The rows of a group lie close to one hidden flat surface of 11 dimensions, which may be shifted away from zero. Surfaces can cross.
(in the rows, 128 means zero)
Some rows, each with its group after it:
[126 157 176 160 174  82 102  72 154  91 156 149 137 122 198 111 149 101
 169 168]
F
[145 128 115 126 139 173 149 153 137 140 109 100  99 128 115 131 132 121
  77 100]
Q
[139 138 133 144 139  94 118 106 169 107 107 176 167 176  89 161 112  69
 106 159]
F
[137 148 119 110 125 120 117 128 120 128 156 139 141  77 162 101 133 157
 119 138]
F
[111 157 142 135 124 175 127  95 166  80 131 159 110 142 131 133 156 102
 119 136]
F
[125 119 136 132 142 173 140 125 143 144 143 151 118 129 144 118 163 131
 161 125]
G
[193 137 123 100 114 128 118 130 140 124 145 131 112  57 144  89 124 177
 131  99]
Q
[137 157 131 133 148 105 110 128 131 110 116 120 120 125 128 128 118 109
  95 150]
A
[108 159  88  98 127  98 118 137 117  68 119 115  95 156 131 136 146 129
 157 117]
T
[116 140 159  75 150 152 116  64 142 112 151 160 135 146 145 119 120 116
  92 162]
A
[194 153 144 153 173 165  78 113 100 112 104 135 118  95 135 106  88 144
  67 163]
A
[204 126 116 108 144 125  83 145 153 130 109 110 148 149 122 113 107 111
 133 140]
G
[109 110 119 117  88 153 126 143 100 103 143 143 183 104 141  97 119 183
 154  98]
D
[146 100 122  95 182  73 127 126 155 140 102  99 111 132 113 113 140 104
 129 123]
D
[171  73 123  90 112 128 117 198  95 117 115  83 111 111  87 145 151 128
 100 154]
T
[135 114 170 109 180 161 135  99 111 132 139 125  87  98 151 110 137 140
  79 154]
A
[ 98 130 115 129  70 166 126 146 148 117 134 101 164 164 124 117 114 125
 141  93]
Q
[119 122  98 104 173 148 134 141 157 128 117  81  97 131 156  78 168 141
 163  80]
T
[ 78  99 134 103  67 117 123 124 150 149 133 102 175 130  74 115 128 114
 104 129]
T
[168 110 121 131 161  98 144 154 154 154  94  90 121 132 114 133 110 109
  91 102]
D
[147 181 113 196  91 145 154 158 151  79 137 142 109  92 157 148 147 137
 146  68]
G
[114 111  72 121  98 123 130 146 122 123 131 197 160  54  77  98 185 177
 141 125]
G
[104 123 172 135 110 198 131 113 117  89 131 119  98 152 134 141 136 127
 138 118]
G
[136 113 145 120 109  77 124 124 127 114 122 136 150 113 113 139 103 129
 125 131]
A
[186 133 142 159 148 181 144 130 176  94  93 131  96 123 125 130 132 120
 101  84]
A
[111 137 134 192 116 180 154 124 157 174 129 152 130 122 106 145 135 101
  98 135]
G
[125 102 133  50 140  79 138 104  87 149  92  80  91 142 102 135  77 164
 119  99]
G
[149 185 130 132 136 154 127 110 106  85 121 160  55 114 129 165 136 127
  92 146]
D
[115 149 116 127 147  97 158 134 121 148 133 123  97 138 152 149 135 128
 136 121]
D
[132 134 134 163 107 103 156  98 187 120 110 171 157 167  88 167 122  93
 150  95]
F
[125 116 136  93 133 181  96 104 139 103 127 129 138 145 129  79 151 137
 141 135]
T
[154 179 114 146 130  72  78 107 136  19 102 139 113 103 139 114 139 151
 190 112]
T
[116 203 135 202 145 138 100  86 134 133 125 134 141 159 170 124  91 106
 135 153]
A
[129 158 147 125  94 156 120  93 128 121 105 120 102 127  79 136  96 129
  60 117]
G
[114 181 106 124 116 132 146 106 128 165 141 156 140 131 145 130  88 143
 102 112]
G
[150 181 110 141 142  84 104 121 190 139 125  94 105 136 137 124 132  83
 130 134]
G
[138 147 147  90 138  71 127  94 108 104 143 127 106 124 173 136 104 139
 146 123]
A
[ 88 145 115 159  48 204 146 152 155 136 142 132 139  89  96 129 158 134
  89  98]
D
[102 131  93 189 137  86 147 171  84 171 118 107 161 154 143 154  92 113
 110 138]
Q
[165 127 141 163 179 128 123 125 163 126 114 125 108 111 153 110 140 121
 147 128]
T
[132 187  78  78  93 123 113 126 128 190 149  94  95 115 137 108 125 151
 142 116]
G
[126  61 108  62 151 163 152 132 150  97 110 163 139 185  84 119 175 123
 166 109]
T
[106 139 111 112 118 126 137 153 123  66 131 136 106 153 123 159 166 102
 124 143]
F
[151 111 136 125 158 110 139 115 140 137 100 107  94 123 106 126 124 129
 126 100]
G
[ 97 125 101 101  90 122 110 157 129 152 138  77 123 179 113 140 140 100
 178 145]
Q
[134 110 121  94 122  52  94 130 135  84 100  97 133 158  66 149 126  84
 104 157]
T
[111 118 103 137 123  76 156 135 136 143 138 125 161 100 159  95 126 167
 189  58]
D
[145 134 124 122  92 175 104 156 109  94 127 125 102 142 118 148 144 131
 141 139]
Q
[140 120 190 108 146 159 111 121  69 124 129  76  54  98 130 151 122 122
  63 190]
A
[106 117 144 108 137 193 148  93 142 189 161 164 134 135 156 106 144 143
 159 120]
D
[174 145 114 127 143  80 110 109 184 143 114 153 104 107  92 136 159 103
 141 147]
D
[148 109 122 139 128 150 117 151 143  86  88 100 111 135  98 122 139 125
 133 104]
Q
[106 131 119 120 165 171 131 124 100 136 122 139 102 126 132 120 145 150
 110 140]
Q
[201 144 122 167 115 103 119 178  97 103  98  97  92  89 118 162 101 149
 110 103]
A
[118 144  98 124 128  90 131 141 126 111 117 137 143 136 123 145 111 117
 100 130]
G
[142 149 140 169 129 120 119 112 156 130 137 135 153  89 154 108 113 137
 128 109]
F
[143 137 188 178 132 169 135  92 162 141 128 128 136 153 132 143  92  96
  96 132]
F
[105 163 109 124 103 149 171 116 171 158 139 134 106 121 115 131 144 120
 101  91]
F
[116 190 132 196  97 111 170 118 153 158 158 142 156 133 186 154  74 122
 138  82]
D
[133 112 141  94 140 141 131 125 111 111 125 118 114 135 148 117 124 140
 128 115]
D
[108  96 139 164 135 149 127 131 121 144 123 127 144 100 116 113 147 130
 122 137]
A
[174 101 120  68 122 163 107 179  91  84 137  80 102 160 166 124 139 148
 181 122]
G
[104 144  98 115 117 179 103 117 134 143 115 151 145 172  76 127 134 113
 103 164]
Q
[142 101 157 164 156 131 103 109 180 201 140 121 161 124 141  93 152 106
 206 149]
F
[201 129 152 123 121 165 113 119 145  97 126 146 169 125 135 118  77 143
  92 106]
D
[140 173 152 192 157 172 151  75 146 140 112 171 110 126 138 138  93 135
  99 103]
D
[138 149  72  48 163 144 102 125 149 105  98 105 127 172 107  92 120 121
  75 119]
T
[ 89 118 152  75 155 193 114  67 151 132 140 123  92 132 137  72 173 138
 144 131]
Q
[112 159 119 168 134 162 159 146 117 174 145 149 117 150 153 162 123 108
  92 147]
T
[192 124 124 129 147 115 106 144 153 106 115 119 126  95 118 105 143 120
 114 134]
F
[112 153 106 127 117 158 120 136 113 105 121 138 112 141 115 137 147 131
 122 134]
Q
[122  89 128  95 136 144 119 159 105 171 140  92 130 148 134 133 129 104
 103 175]
F
[110 109 119 114 164 105 113 140 108  89 120 101 132 140 143 111 134 127
 127 137]
Q
[118 122 120 102 104 136 158 149 114 114 141 127 105 122 130 150 137 132
 110 114]
F
[158  62 127 123 196  90 107 188 117 162 127  39 107  95 160  99 172 119
 158 150]
T
[142  87  90  94 152 109 144 180 139 126 103  84 104 131 118 114 160 125
 134 101]
T
[106 141 148 165  97 210 131 125 130 158 144 130 134 116 134 117 120 141
 115 123]
T
[140 149  55 125  91 175 126 169 118 113  96 154 118 125  57 142 150 142
  91 118]
Q
[ 91 141 118 145 144 143 157 151  86  95 109 110  93 127 138 140 112 150
  84  89]
D
[211 145 108 144 185  78 103 142 115 149  91 146 116  97 112 142  98 120
  66 185]
Q
[159  88 139 107 171 142 121 142 140 106 107 105 113 141 122 124 143 113
 122 129]
A
[101 162 146 153  82 133 141 117 118  37 130 163 152 158 131 178 109 118
 106 111]
F
[151 133 175 151 117 162  93 113 100 125 120 117 117 135 129 145 103 118
 119 158]
A
[188  92 189 126 124 172 122 110 140 100 115 134 112 103 113 127 122 144
 128 114]
A

New rows, each followed by its group:
[164  43 162 162 123 131 110 134 131 173  68  96 144 130  33 127 102 138
 163 108]
G
[121 112 120 105 110 151 128 160  94  99 130 110 109 155 135 142 138 132
 138 125]
G
[133  97 136 100 185 159 129 131  69 145 100 122 122 185 129 134  83 127
  76 153]
D
[164 130 129 147 197  42 138 120 154 134 148 173 139  47 159 104 165 123
 122 152]
T
[172  80  95  76 142 100 123 167 112 160 125 122 156 136 116 120 119 145
 140 134]
D
[103 160  96  94  51 132 122 138 147 164 173 120 145 116 126 119 144 145
 182 107]
Q
[ 70 110 127 119 144 112 121  92 164 105 117 103 183 121 109  63 129 133
 106  93]
D
[134 109 136 126 116 159  86 156  99  97 133  99 161 128 140 106 127 129
 103 167]
F
[182 166 128 114 120 148  94 131  77  79 123 125  95 108 148 128 113 166
 124 143]
A
[176 128 148 143 167 135 129 110 156 100 103 152 124 136 121 131 111 115
  95 119]
G
[148 100 120 152 148 107 132 154 137 128 121 127 130 116 134 124 153 127
 162 119]
T
[ 79 111  96 102 157  86 190 126 154 145 144 168 118 138 136 129 180 117
 158 112]
T
[133 127 123 106 136 100 107 130  91 105 130 126 121  94 134 112 131 151
 117 151]
A
[117 123 135 160  95 146 124 142  95 138 158 136 166 115 175 119 119 171
 189 111]
Q
[160 122 101 123 145  63 144 158 132 144 119 126 130 111 133 127 128 142
 167 103]
D
[136 156 116 200  72 109 163 209  65 105 120  98  66 139 119 230 124 112
 141 124]
T
[145 126 184 114 114 126 140 108 112 125 140 123  89 122 139 160 100 138
 122 131]
A
[133 118 157 188 133 114 152 104 186 131 132 169 144  98 126 133 149 121
 167 100]
T
[184 169 154 169 120 129 147 118 205 157 131 116 100 125 136 161 117  78
  93 110]
D
[113 141 129 115 112 137 146 124 149 148 154 130 134 127 153 125 120 127
 125 117]
D
[112 147 141  70 136 114  67 100 114  87 135  90 112 129 119 104 138 107
  89 189]
T
[162 166 112 110 144 111 151 123 123 129 150 156 114 102 173 126 109 168
 128  92]
D
[163  80 123 148 194  42 140 142 160 108  71 105 114 127  76 145 136  95
 109 117]
G
[156 110 186 156 123 197 107  94 138 104 129 186 168 171 125 144 111  99
 126 169]
F
[108 130 126  69 154 139 151 105 139 179 162 142 132 142 161 112 124 127
 105 132]
D
[ 92 146 128 116 143 136 168 105 126 108 142 158  86  93 146 125 162 155
 127  92]
G
[176 111 151 182 154  77 108 128 148  92 118 166 172 142 136 150 121  94
 168 163]
F
[124 101 128 148 103 139 102 128 155 138 125 118 127  91  94  97 179 148
 221 118]
G
[ 79 162 147 128  82  96  93  72 123  31 122 153 164 139 112 122 106 137
 135 131]
G
[138 109 128 132 147 132 115 120 135 119 127 172 156 141 118 132 133 119
 138 162]
T
[142 147  70  82 113  84  78 136  98 102 126 165 153 108 102 113 145 160
 148 177]
Q
[124 121 166 174 121 100 105 112 112 105 143 155 136 134 141 149 144 106
 191 185]
T
[ 73 156 108 141 124 111 152 143 117 123 157 121 119 158 174 147 144 114
 155 131]
G
[148 134 111 175 157 133 106 129 140 152 121 152 171 132 154 103 128 130
 174 132]
T
[175 136 132 154 114 174 150 146 133  89 127 183 118 133 115 170 132 120
 102 128]
F
[162  89 121  95 197  75 120 149 121 144 105  72 152 126 137 102  86 115
  43 141]
Q
[158 156 119 169  91 152 153 157 126 172 145 152 109 125 130 176 128 116
 136 134]
D
[150 162  85  97 135  78  93 134 169 105 124 120 121 109 111 111 164 109
 112 150]
G
[153 109 129  51 142 124 123 130 123  89 136 129  92 103 132 123 163 136
 111 143]
F
[155 119 110  94 170 122 157 117 171 164 113 132 114  93 118  96 139 140
  86  92]
D
[181 109 182 185 157 118  98 143 115  33 126 135 128 126 177 145 141 108
 161 163]
F
[104 129 113 116  99  79 180 126 136 132 152 160 149 101 130 141 124 151
 113  87]
A
[ 71 167  77  70 154  75 125 110 131 114 157 121 112 122 165  95 163 134
 133 138]
T
[130 152 113 155 113 148 168 157 187  80 109 101  72 146 126 150 168  99
 141  59]
A
[147 156  83 146 163  92 148 137  67  96  96 150  77 107 126 156 114 174
 128 107]
D
[153 153  99 167 143 159 157 141 162 243 143 145 124 120 142 122 129 124
 129 113]
G
[138 150  87 153 167 127 121 143 139 160 123 125 155 132 146  97 117 131
 125 119]
T
[175 178 124 156 171  50 148 113 179 131 136 143  99  71 168 135 128 111
 101 116]
F
[128 126 110 122 153 113 143 129 159 135 137 136 133  88 135 102 159 133
 107 111]
T
[ 91 142 152 116 107 170 117 111  85  98 184 157  96  67 177 114 179 165
 153 159]
T
[139 153 151 141 102 145 126 112 178 156 150 132 173 157 139 138  87  82
  74 140]
D
[115 146 154 170 126  48 130 110 172  84  95  88  89 167 101 180 126  60
 149 124]
T
[189 124 149 157 125 113 118 161 110  76  98  76  68  94 129 144 126 138
 158 101]
A
[151 102 159 137 129 252 130  98 161 176 130 165 112 122 101 109 157 132
 138 134]
D
[159 125 152 135 160 108 122 104 164 142 120 132 140 141 144 116 103 113
 149 116]
D
[ 88 118 123 159 154  45 152 125 150 119 116  75 179 132 172  91  78 138
 133  38]
D
[111 144 118 169 127 155 126 155 113 140 116  87 115 184 142 147 112 109
 162 118]
T
[203 133 176  78 123 221 126 110 162 120 160 146 105 119 153 124 122 124
  97 132]
D
[109 144 120  82 119 172 113 112 140 126 145 142 102 110 118 106 181 126
 112 163]
G
[131 149  79 144  95 106 157 188  78 140 169 192 162  93 167 159 145 157
 129 149]
F
[150 117 125 199  55 147  86 157 156 168  90  74 140 123  45 142 115 107
 160 119]
G
[187 124 100 134 110 144 125 191 116 121 116 112 125 121 120 136 124 140
 133 109]
G
[181 177  82 177 145 133 137 132 152  97 102 180 138 125 141 121 112 158
 139  82]
T
[128 144 107 165 145 112 133 146 112 116 117 132 138 125 142 134 108 129
 108 118]
Q
[150  92 140 180  85 149 124 200 122 117 110  61 136 180 120 166 114  99
 181 110]
Q
[143 121 149  78 136 165 105  92 159 162 143 150 149 160 110 120 123  87
  81 189]
D
[125  80  94  75 194  73 109 175  71 143 123  90 135 143 149 103 136 141
 142 159]
A
[ 81 108 127 145 152 208 120 119  93 101 113 160 157 145 127 101 128 156
 122 126]
Q
[103 133 114 163 135 118 122 124 102 164 120 151 162 163 117 142  95 125
 125 152]
D
[131 160 108 102  75 118 143 184  85  49 146  99 114  99 168 143 118 165
 103  83]
D
[121 110 115  98 125 106 131 147 110  92 132 151 122 127 120 132 166 135
 163 131]
T
[108  86 111  99 221  62 146 114 130 135  92  92 115 133 131  93 136 148
 136  95]
D
[157 171 138 118  98 205 107 152  62  95 141  99  72 173 173 158 108 145
 157 148]
A
[180 107 152  87 153 104  96 121  76 138 137 123 141 170 166 138  66 141
 154 161]
A
[ 93 129  69 104 132  71 175 168 119 213 147 115 104 133 127 148 157 118
 127 133]
D
[ 96 175 127 111 109  88  78  65 157 161 125  97 132 149  99 108 112 104
 147 153]
G
[133 181  98 131 115 203 140 125 150 128 110 146  71 121  89 141 150 124
  78 116]
Q
[102 175 111 179 144  94 116  98 182 138 107 100 148 163 143 102 104  99
 159  80]
T
[160 142 151  74 138 145 169 111 171 172 172 121  81 129 189 136 136 112
 134 113]
D
[194 170 129  94 141 191 126 126 133  78 122 146  88 132 146 131 108 138
  82 113]
A
[117 171 148 134 101 115 116 131  92  80 142 131  92 125 125 181 133 109
 111 181]
T
[191  83 166 121 212  90 128 156 116 117  91  40  30  95 133 133 146 111
 100 132]
A
[103 171 102 152  55 149 114 128 140 145 123  65 185  59 113  69  56 186
  60  43]
F
[152 106 176 188 135 119 125 143 148  91 107  82 122 124 140 134 121 111
 168  91]
F
[100  83 123  43  92 142 151 138  88 135 161 155 154 134 113 136 135 143
  94 147]
A
[ 88  91 124 129 223  85 110 111  80 182 142 124 173 125 191  66 130 158
 181 167]
A
[131 134 128 149 119  86 174 131 193 149 140  99 128  91 163 105 137 132
 146  37]
D
[182 142 128  92 151  94 123 107 164 113 130 140 143 115 136 112 104 128
  96 117]
D
[180 105  94 135 110 128 116 137 167 141 110 173 145  69  71 101 168 161
 177 114]
D
[ 87 149 112 117  77 171 142 109 158 106 145 172 134 138 106 129 164 134
 158 106]
F
[124 163 114 181 137 134  87 103 204 193 131 107 168 104 127  63 139 111
 148 131]
F
[149  75 168 100 193 179 120  76 162 124 134 177 168 129 155  65 141 149
 146 115]
A
[106 138  74  40 151 104 122 155 112  68 130  94  79 159 141 129 175 118
 127 142]
A
[154 101 149 178 160 117 126 155 129  91  82 115  93 225 110 199 137  65
 190 152]
T
[131 111 184 134 119 171  88  87 155  53  94 106  95 136  74 129 152  94
 111 148]
G
[105 149  96 127 152  66 129 138 121 159 161 129 145  80 167 104 149 134
 120 147]
T
[137 148 131 139 109 140  93 111 168 113 120 118 119 122 103 112 148 116
 146 131]
G
[121 157  77 222 111  74 113 182 121 138 142 153 200 116 155 139 135 117
 170 154]
F
